The rows are grouped in 4 different ways at once. Each group adds its own fixed numbers to the row, and there is some noise. The rows also spread widely along 15 directions, which tell nothing about the answers.
Known rows, each followed by its group in each grouping:
[ 13   2 -19 -34 -14   3 -25  -7  12  -6 -17  18  -6 -19  -8   9  20 -23
  -6  -4   7  25  20 -25  -8  21 -15 -13   4  -8  12  -7 -26  -7   8] : J431 Pelaz J730 J853
[ -4  30  -7 -57 -11  36  -8  27 -32  21 -25  28 -10  -1  -8  15  23 -34
 -14 -22 -33   9  -2  -5  11   5  -1   5   7  11 -10   2 -15 -10 -15] : J885 podu J727 J165
[ -5   4 -29 -19  -1  -7 -13   0  -9 -25  26   9  36  12 -34   9 -27  17
   9  -1   9  39  12 -33 -17  -7  -8  20 -25   5  26 -12   0   5  -3] : J12 Pelaz J727 J173
[  9 -14  26   7 -25   5  -9  18 -13  -7  12  24  -7   4  34   1   3   4
 -11  19   6  -8 -16   9  17   8   2 -13  38  23 -44  13  25  37  36] : J492 pumol J798 J170
[  9 -20  11   7   6  39  -3  32 -35   6  30  -3  30  19   9  37   1   9
  -2  31 -18  11 -52  14 -28 -31  34 -17 -12 -11 -14   2  24  37   2] : J492 Fug J992 J165
[ -8  27  26 -14 -14   8  19   9   9  22  -5  15 -19  19  21 -19  14 -18
  22  13   4 -21  11   8   8 -25 -21  18 -13   1 -30  25 -11  12  22] : J254 Fug J798 J170
[ 69   7   6  24  37  34  17 -10 -14   9  48 -45  36 -19 -17  -6 -12 -17
   1  15 -23   8   2   4  -6 -25  25 -19 -20   4   7   4 -13  -7  -3] : J254 duk J730 J173
[-13 -12  17   2  19 -13  -6 -18   0  34   4  -8  44  44  -9   8   0   9
   9  19   3  22 -32  22 -32  -2  -6 -26 -17 -34  -1  20  18  13  31] : J12 podu J992 J853
[ 29  14  -9   3  17  14  17  28  -9   9   3  27 -23 -19   2   0  13  -8
 -16  -8 -19 -15   7  -7   5  -9   3   2 -16 -16  -4  -4   8  14 -15] : J431 pumol J992 J853
[ 24  -5  -8  24  10  19  17  -2  18  -7  13 -13 -10  18  13  14   8   8
 -13   4   6  -9  13 -11  -8 -14 -14 -20  -7 -22 -39   6   5  21   0] : J885 duk J730 J173
[ 10  11  -1 -34   8  18 -28   5 -20   0  -7  -1   0  33   5  13 -26 -59
 -21  13 -24  -7   5   7  49  18  12  12  31  36   8 -28  11  11 -20] : J346 Pelaz J730 J165
[  1   0 -15  27   7 -29  18  15   5 -20  14  30 -20 -55 -14 -34  -1  45
  26   2  18   8  12 -23 -28  -1  10  15 -34 -18  16   3  -9 -12  -4] : J346 pumol J798 J173
[ 14   0   7  28   8  -7  24  11  10 -41  44 -19 -11   0   1 -18 -13  17
   0  16   7 -15  30 -19   8 -13   3   7   1  19 -14   4   2 -14  -5] : J431 duk J992 J173
[-10   2 -17  21   5 -15  -1 -20  27  14 -27  -5 -15   6  12 -24  -4  20
   2   0  18  -8  20   9 -13  -2 -12 -12 -23 -24 -16  14  17  25  10] : J346 podu J992 J853
[  2   6 -28  21  28  10   2  -7   4  10 -14 -25  -6  23  -2   4  -4   9
   5 -10   2  -7  -3  10 -15 -23   4   6 -30 -33 -13 -12   7   7 -41] : J254 duk J730 J853
[ 23   0  -7 -17 -11 -18  -9   7 -13  18   7   6  16 -17 -18  11   1  -6
 -18 -43 -28  16  10   7  13  18  19  -8   5  26  33 -16  -9  -3   6] : J431 Fug J798 J170
[ 13   2 -15 -29 -32  40 -15   7 -11  -2  15  -1  36  18 -17  44   5  13
  -7 -36 -16  23   0 -13  -4 -21  -8   0   6  26   9  -4  -6  15  15] : J254 Pelaz J798 J170
[  7 -10  13 -13  -8 -14 -14   6 -23   8  21  -6  30   3  -4   5 -15 -12
  -9  10 -15  19 -12  19   8  14  35 -10  17  32  15  -3  12   9  25] : J885 podu J730 J170
[-19  14   6 -35 -12 -41  -8   4   4  22  -3  14  10  28 -18  -1  14 -14
  -3 -31 -10  17  14   7   3  17 -10   2  11   9   3  -2 -14 -24   8] : J431 duk J992 J170
[-12  -5   6   4   4  15  28 -11  16  11  -4 -21  -4 -26  -2  -8  16  15
  -2  23  -6   3  16  -9 -23 -12  21 -25 -28 -26  28  22  -3  -9  22] : J254 Fug J730 J173
[ 29   1  -6  -8   3  11   3  32 -28  14  28  26  13   0   2  10  18  -9
   3  13  -6  27 -16  -3 -36 -21  15 -14 -24 -20 -45   5  -2  29  -2] : J431 duk J730 J165
[  1 -11  -5  -6   9 -41 -10 -12   0  -5  13  10  33  30 -27  15 -19   9
 -10 -24   2  24  13 -12  12  31  -6   6  14  10  33 -14   9 -13  12] : J254 Fug J730 J173
[  6  -7 -23  -2  -5  20   8  -5  23 -16  11  -8  -8 -25   4   0 -24  -7
   5  43   7  -4  36 -22  -7 -23  16   7 -39  -8  43 -17   1  46  18] : J885 pumol J730 J173
[  0  -1 -12  13  29   4 -19 -12   5  -9 -20  -3 -31  27   8  -3  -9  -9
 -16  10   7 -20   8  -9  19  21 -23  -4  11 -17 -36  -7  24   9 -27] : J254 pumol J798 J853
[ 41  -3  -9   6  -1 -19  -8   0  12   7  16  37  24  19   1  13  -4 -11
  15  -4  24  22  -3  -6 -14  -3 -27   5 -16 -20 -13  -7  -5  47  28] : J254 Fug J730 J170
[-36  -3  11  11   2  50   8  -2 -30  -3 -24 -20   4 -35   0  -5 -13  40
   9  27 -22 -16 -27  12   7  -9  37   0   4   0  53  10  23 -24  -5] : J12 Fug J992 J173
[-12  11   5 -16 -17   0  14  12  25  -7  -3  -1 -28  30  19   4   8 -17
 -12   1   0 -21  27  -9  21 -11 -11   9  -4   6  -9  -1  -4  13   4] : J431 Pelaz J727 J165
[ -5 -18  -8  23 -10  -5 -22  19  -4 -34  16 -16 -32  -1  22  -7  -7  11
  -9  24  14  -7  -3   1   0  -2  25  -3  11  16 -48 -11  20  22 -20] : J254 pumol J798 J170
[ 18  -7 -14   0 -29   2 -14   5  25  -5 -10  31 -12  -5  21  14  25   7
   1   1  27   9   2  -9 -24  -6 -28 -20  -5 -27 -32   8  -8  44  34] : J885 Pelaz J992 J853
[ 12  12   4 -32 -25  15  -2  18 -10  11  -6   3  -2 -13   3  11  16 -29
  -4 -17 -23   2   7   9  15  -1  20   3  14  24  19 -12 -27 -12   1] : J431 duk J730 J165
[  4   9 -10 -35 -29   7  -7   0  15   1  10  11   9  22  -7  16   7 -11
 -18 -17  -6  12  39 -21   7  -3 -27  -6   7  23  -4  -1  -4  18  27] : J431 pumol J992 J170
[  5   2 -28  14   3   9 -18  13 -45 -28   5  40   2 -47 -10 -26 -26  41
  -2  14   2  19  -5 -26   0  17  17   6   8  16 -10   5  40   9 -10] : J346 Pelaz J992 J170
[ 19  -3  12  -3  22   1  -9   3 -14   6   1  34  -2  18  17  -2  -4 -26
 -11  33   6   2 -15  -4   9  19  -9 -10  14 -17 -30   9  23  27  14] : J492 Pelaz J730 J853
[-36   3 -30   3 -22 -28   2   6   8  -3  -2  15  -3  34  -4  -8  -4  50
   9 -27  25  16  22 -13 -27 -19 -18  12 -27  -4 -41   8  14  21  -5] : J12 podu J798 J165
[ 16 -12   5  27 -10 -12 -33  -3  15 -18 -15  -5 -28  10  38  -5  -2 -15
 -11  12  20 -18  -7  19  22  23  -9 -14  40   9 -48  -8  12  21  -1] : J346 Fug J992 J170
[  7  11  38 -28  17 -32   1  30 -16  17  34  13  27  44 -12   8  -3 -44
   9   4 -20   9 -28  26  13   7  19  25  11  19  18 -12 -15 -24   0] : J346 Pelaz J730 J170
[ 21  25   7  14  14  -3   7  10   9   8   4 -22 -26  -3  15 -27  -9 -33
   8   8  -8 -33   6  30  19 -22  22  16 -18   5  -3 -12 -15  -1 -26] : J885 Pelaz J992 J165
[ -8   6 -18 -17 -15  15  13   4  18  26 -17   5   0  14  -4  25  23  17
 -15 -33 -11   1  18  -3 -18 -19 -13 -15 -23 -19   5  10   1  22  18] : J885 podu J992 J853
[ 28   5  23  26  -1  -8   5  -2   9 -21  30 -29  -8  -9  15 -32  -6 -11
   7  19  12 -10  11   8  13  -3  13   0  17  31 -23  13  -9 -17   9] : J254 podu J730 J170

New rows, each followed by its group in each grouping:
[ 12   9 -20  24 -22   5  -3 -10  11 -25  12 -19  10 -40  -4 -32 -17  35
  34  -5  20   9  15  -2 -14 -23  15  20 -20  23  21   2 -20 -14   0] : J346 Pelaz J730 J170
[ 44 -12   2  11  18  -9  -2 -14  29   2  21 -15  17  18 -15  23   2 -17
  -4 -15  -2   4   8  -7  -1   6 -12 -19  -6  -8  18 -10 -17   7  15] : J254 podu J798 J165
[  4   4 -12 -14 -33  -8  -6 -10  25 -23   0   3 -11  -5   3  -7  10   5
  -9 -15  17  13  46 -26   4   8 -19  -7  13  19 -12   7 -19  -7  18] : J431 Pelaz J730 J173
[ 58  -5   0  46   6   8   9 -11  24 -19  10 -18 -25 -19  29 -14  -4  -3
 -19  10  17 -24  23  -6  19   1  -9 -24   7   1 -30  12   9  33  19] : J254 podu J727 J853
[  1   0  -9  -3 -12  13 -12  13  19 -30 -10  -6 -29 -25   8   5  11 -16
  27  12  12  -7  -7  -6  -6 -10  15  21  -9  -9  31 -26 -40 -18 -25] : J431 Pelaz J730 J165
[-18  23  -5 -22 -11 -23 -33   5 -11 -22 -10  -4 -25   8   1 -37   1 -28
   6   6  17  16  16  -3   9  18  -8  17  19  24 -57   6 -18 -28 -25] : J254 podu J727 J173
[ 16  16  14  -5  19  -1 -15  11 -40  27   3   6  32  35 -16  10  -4  -4
   9 -37 -23   6 -45  33  13   0   5  18  13   8  -8  -3   0 -20 -21] : J254 Pelaz J798 J853
[  6  22 -27 -20 -27  12   6  10  -1  -9   4  29  12  -3 -16  10  -7  17
  20 -27   7  15  25 -23  -7 -23 -25  31 -22   6  11  -4 -22  16   9] : J885 duk J727 J173
[ 12  15 -12 -13 -19  21 -14  12 -29   3   0  33  10 -16   3 -12  11  12
   9   4  11  25  -4 -10 -19  -8 -12   1   2   3 -39  18   0  11   7] : J12 pumol J730 J853
[-38   2  14 -14  -4  24  10  24  -1 -27  -8 -13 -37 -20   9 -10  -1  -6
   0  39 -13 -24   9  -6  16  -5  31  14   7  16  28   1   2 -22 -10] : J346 podu J992 J173
[-13   1   9 -13  13  64   4   0  -1   4 -24 -29 -17 -10  12  15  -1 -31
   9  39 -24 -27 -16  10  12 -16  26   5  -2 -10  41 -11  -4  -7 -16] : J492 duk J730 J170
[-10  -5 -17 -17   1  22 -17  -2   0   7 -14 -55 -12  20   4  24   4 -27
 -38   1 -26   0   9  15   2  -1  26 -32  -1   1 -13 -18   1   8 -27] : J885 duk J727 J173
[ -8  -6 -14   8  42  14 -12 -21  -4  -4 -11  -6  11  -1 -23  -3  -5  12
   8  21   2  21 -18 -18 -25  18   0 -13 -14 -39  12   1   7 -27 -23] : J346 Pelaz J730 J173
[ 14  12  -6  10  -6 -12  26  -3  16 -11   3  -8 -33 -35   4 -35  11   8
 -25 -18  -3  -8  57 -19  17  13   5 -13   7  20 -10  18  -3 -22   4] : J431 podu J730 J173
[ 20  19  19 -25  10   5   0  11  -2  25  -2  40  16  33  -8  23  15 -34
   9 -21 -11   2 -22   4  14   9 -34  21  17 -10  12  -7 -18 -10   5] : J12 pumol J730 J170
[-21 -16   5   3  32  -7  20   0 -10  -9   4   8  -3 -18 -28   8  -4  35
 -21   4 -24   1  -2 -26   3  33  22 -16   0 -18  52   2  23 -34  -1] : J885 Pelaz J798 J173
[-29   6  18 -17  22  41   6  -3  -6 -10   1 -35 -12   8   8 -11 -15 -28
  -4  67 -19 -18   2  -6  16  -3  28   0   1  12  19   6  15 -18 -10] : J346 Pelaz J730 J170
[ -4 -14  -7  13  13 -35 -17   2   2 -32  -3   1  -3  -8 -23   5   3  23
   8 -22  14  15 -13 -11  -4  35   8  11  23   0  29 -15 -13 -54 -22] : J254 podu J730 J853
[ 33   5  10  -5  16  27   6   5   4  -7  11 -14   0  21  -7  30 -11 -29
  -7 -14 -24 -27   5  -1  39  -5  -7  17  13  20  33 -16  -9  -1  -7] : J254 podu J798 J853
[ 32   4 -17  12   9   9  14  28   8  -2  22  16  -7   6  -2  19  20   2
   7 -18   2   2  -5 -12 -26 -26  -5  10 -30 -27 -18 -14 -18  11 -26] : J431 pumol J730 J165
[ 43   0 -31  21  39 -11  11  -3   1   6  26 -11  24   3 -35  14  -7  12
  -6 -34  -9  19  10 -13 -21  -7   7  -2 -33 -22  23 -17  -6  -9 -26] : J254 duk J730 J853
[ 12  -1  -9  28  -7  -3   8  -3  15 -22  22 -27   3   5  -1  -5 -21  25
  13 -14   9 -12  17   0   6 -23   5  16 -10  24  12  -8  -3   2  -8] : J12 podu J798 J165
[  0  22 -27 -25 -38  33 -11  10 -17 -12   9  11  14   3  -2   0 -20   9
  15  -8   4  11  23 -12   5 -34  -2  39  -9  40  -3  -6   1  28   2] : J254 pumol J730 J170
[ 27  -1   5   5 -14 -34   1   0  29  -3  21  -2  -3  31  17   3  -4 -20
 -10  -8  14  -6  24   7  14   1  -5  -3   8  16 -16  -9  -9  23  20] : J885 Pelaz J730 J165
[ 28  12 -15   1 -25 -24  -5   2  11  -8  24  21  22  18  -2  -4 -14   2
  25 -22  26  19  26  -4  -8 -21 -22  28 -11  16 -17  -7 -22  26  17] : J492 duk J730 J173
[-36  17  12 -21  -8   8  13  12   7  -7 -22  26 -22   0  -2  -7  13   7
  23   3   0 -15   4 -13   7  -1 -13  26   1  -5  22  10 -13 -29   2] : J431 podu J992 J165
[ 20 -17  -7  13  23  30   9  13   8 -24  -1  26 -21 -25   3  17   7  -1
   2  33   6  -3 -10 -33 -12   7  -4  -5  -8 -36  15  -4   3  14  -1] : J346 podu J730 J173
[ -7   2  30  18  18 -34  28   2  -1  12  19  22  12  22   2 -21 -11  20
  17  21  11  -7  -7   6   2  -1  -1  17  -9 -12  12  19  20   2  32] : J254 pumol J730 J853
[ 14 -16   2  20  -1 -12  -4  26 -15 -47  38  -2   5 -24 -11   8 -15  27
  22  10   9   3 -14 -13  -2  -6  26  26   1  23  34 -16 -10 -17 -11] : J254 Fug J798 J853
[ 13  16 -18  -8  31  41  14  15  -2   0  -1 -25 -22 -24 -17   6  17 -17
 -19  -2 -32  -3   9 -16 -10 -10  15  -9 -28 -18  11  -8 -17 -27 -46] : J346 pumol J727 J173
[-17   1  -2 -19 -10  44 -31  -4 -11 -10 -26 -28 -18   2  13   5   1 -23
  -7  24 -11  -8  -5   7  14   2  12 -13  22  14 -12  -3   3  -3 -17] : J431 podu J992 J165
[ 30  -5   4 -10  -6  11 -16  24 -40  -4  18  26  24 -22  -9  15  -1   0
  -5   0 -14  21 -24   1   2   8  20  -4  18  18  12   1   8  12  19] : J254 podu J992 J853
[ 25 -18   9  10 -12  14   2   2  24 -14  18 -41 -12 -23  15  11  18  -8
  -4  18  -3  -7  11   3  -9 -12  19 -34  -2   4   5  -1 -25   1  15] : J431 duk J798 J853
[ 34 -10  14  34  18  -6   5 -17  -5  -9  10  -1   7 -35  -4 -17 -14  17
   2   7  -2  -7  -2  -7  18  25   5 -17  17   7  26   6   4 -20  14] : J12 Fug J798 J165
[ 18  -2 -18   3  11  29 -16 -27  -8 -21 -16 -21  -3 -42 -17 -10  -6   9
 -19  -7 -12  11  21 -25  15  36   4 -23  30  20  18   5   1 -40 -10] : J346 podu J730 J173
[ -6   6   9  -8 -49  51   6   4 -16   5 -20   7   0 -37  24  -4   8  23
   3   4  -6  -2  -2   8   7 -17  11  -8  12  22  -2  30   4  23  41] : J492 podu J727 J173
[-14  -3   0 -30  10  -3 -15   2   6   6   8  24   8  49  -2  20 -14 -30
 -12  34   0   5   6 -12   5   8 -20   0  -4 -11  -4 -11  25  44  21] : J885 pumol J992 J170
[-11  -8 -16  -3  11  45 -15  -6  19 -17 -15 -18 -14  20   3  27  13  -1
   5  24  11  -4  -8 -17 -24 -14 -23 -13 -13 -34 -15   1  -3  10 -13] : J885 podu J992 J853
[-10  -6  26 -13  -2 -17  -2  -3   8  -2  -1  34   8  44   2  15   7   1
 -11   1   4   2  -5  -9  18  27 -34  -7  32  -8  -9  13  15   1  34] : J431 Pelaz J992 J173
[ -7   0   2  -7   9 -21 -16  -5  22  -4 -29  37 -35   5  13 -13   9 -25
   4  25  23  -4   8 -12   3  31 -32  -4   9 -33 -23   4   0  13  14] : J885 podu J992 J173
[-15  -1  -5 -23  -5  32  18  -5 -22  -5  23   4  46  10 -29  18 -11  36
  -5   1 -18  29  17 -33  -8  -8   0  -3   0  18  28  18  15 -11  26] : J492 duk J730 J173
[ -9  10  -9   8  17   8 -26  -3 -15 -24  19 -19  15  17 -14 -18 -19   4
  34  24  19  20 -21  -3 -23 -13  -5  24 -15   2 -25  -5  -8 -21 -35] : J492 pumol J727 J170
[-34   8 -10   2 -20 -15 -27 -36  -3  -8 -28 -32   0 -13  -4 -41 -21  32
  13  -9   9   3  19  11  15  16   8   3  12  31  12   7   2 -33  -4] : J431 Pelaz J798 J853
[  8  24  -2   2  24  12  19  12  13  -1  -6 -20 -40  -9   2 -16  24 -21
   0  -4  -7 -22  17  -2  -2 -11   5   7 -16 -11 -12   6 -26 -38 -40] : J885 podu J730 J853
[ -5  24  -4 -19  -4  29 -25   5 -26  39 -26 -19  16  12  -1   4   2 -16
   8 -23 -28  -1 -27  48  -1 -23  22  11  -7   8   5 -10  -9  -3 -25] : J492 pumol J992 J853
[ 30   1 -16   2  22  38  19  -4  -6   7  -7 -20 -19 -42  -5   1  10  -6
 -36  -3 -33 -11  28 -17  14   9  24 -33  -1  -5  25  -2   7 -14 -13] : J431 duk J730 J853
[ 18   0   7  16  24 -25  10   2   8  -9   2  30 -18  -4   2 -11  -7  -1
  -1   5   9 -16  13 -18  20  24 -21   7   4 -11   7   1   8  -2   4] : J12 Fug J798 J853
[ 34 -22  -3   3  -1  -7 -29  -6  17  -3  17 -20  29  32  -2  39 -21 -28
 -12  -5  -6   6  -5  17  12   5   9 -12  12  17  28 -32  -1  36  15] : J346 podu J992 J165
[ 15 -24 -14  26  14   5  23   9 -10   1  29 -33  16 -25 -19  17  -4  42
 -44 -18 -34   5   9  -4  -6  -2  52 -40  -5   7  32  -1  33  -2   1] : J254 duk J992 J170
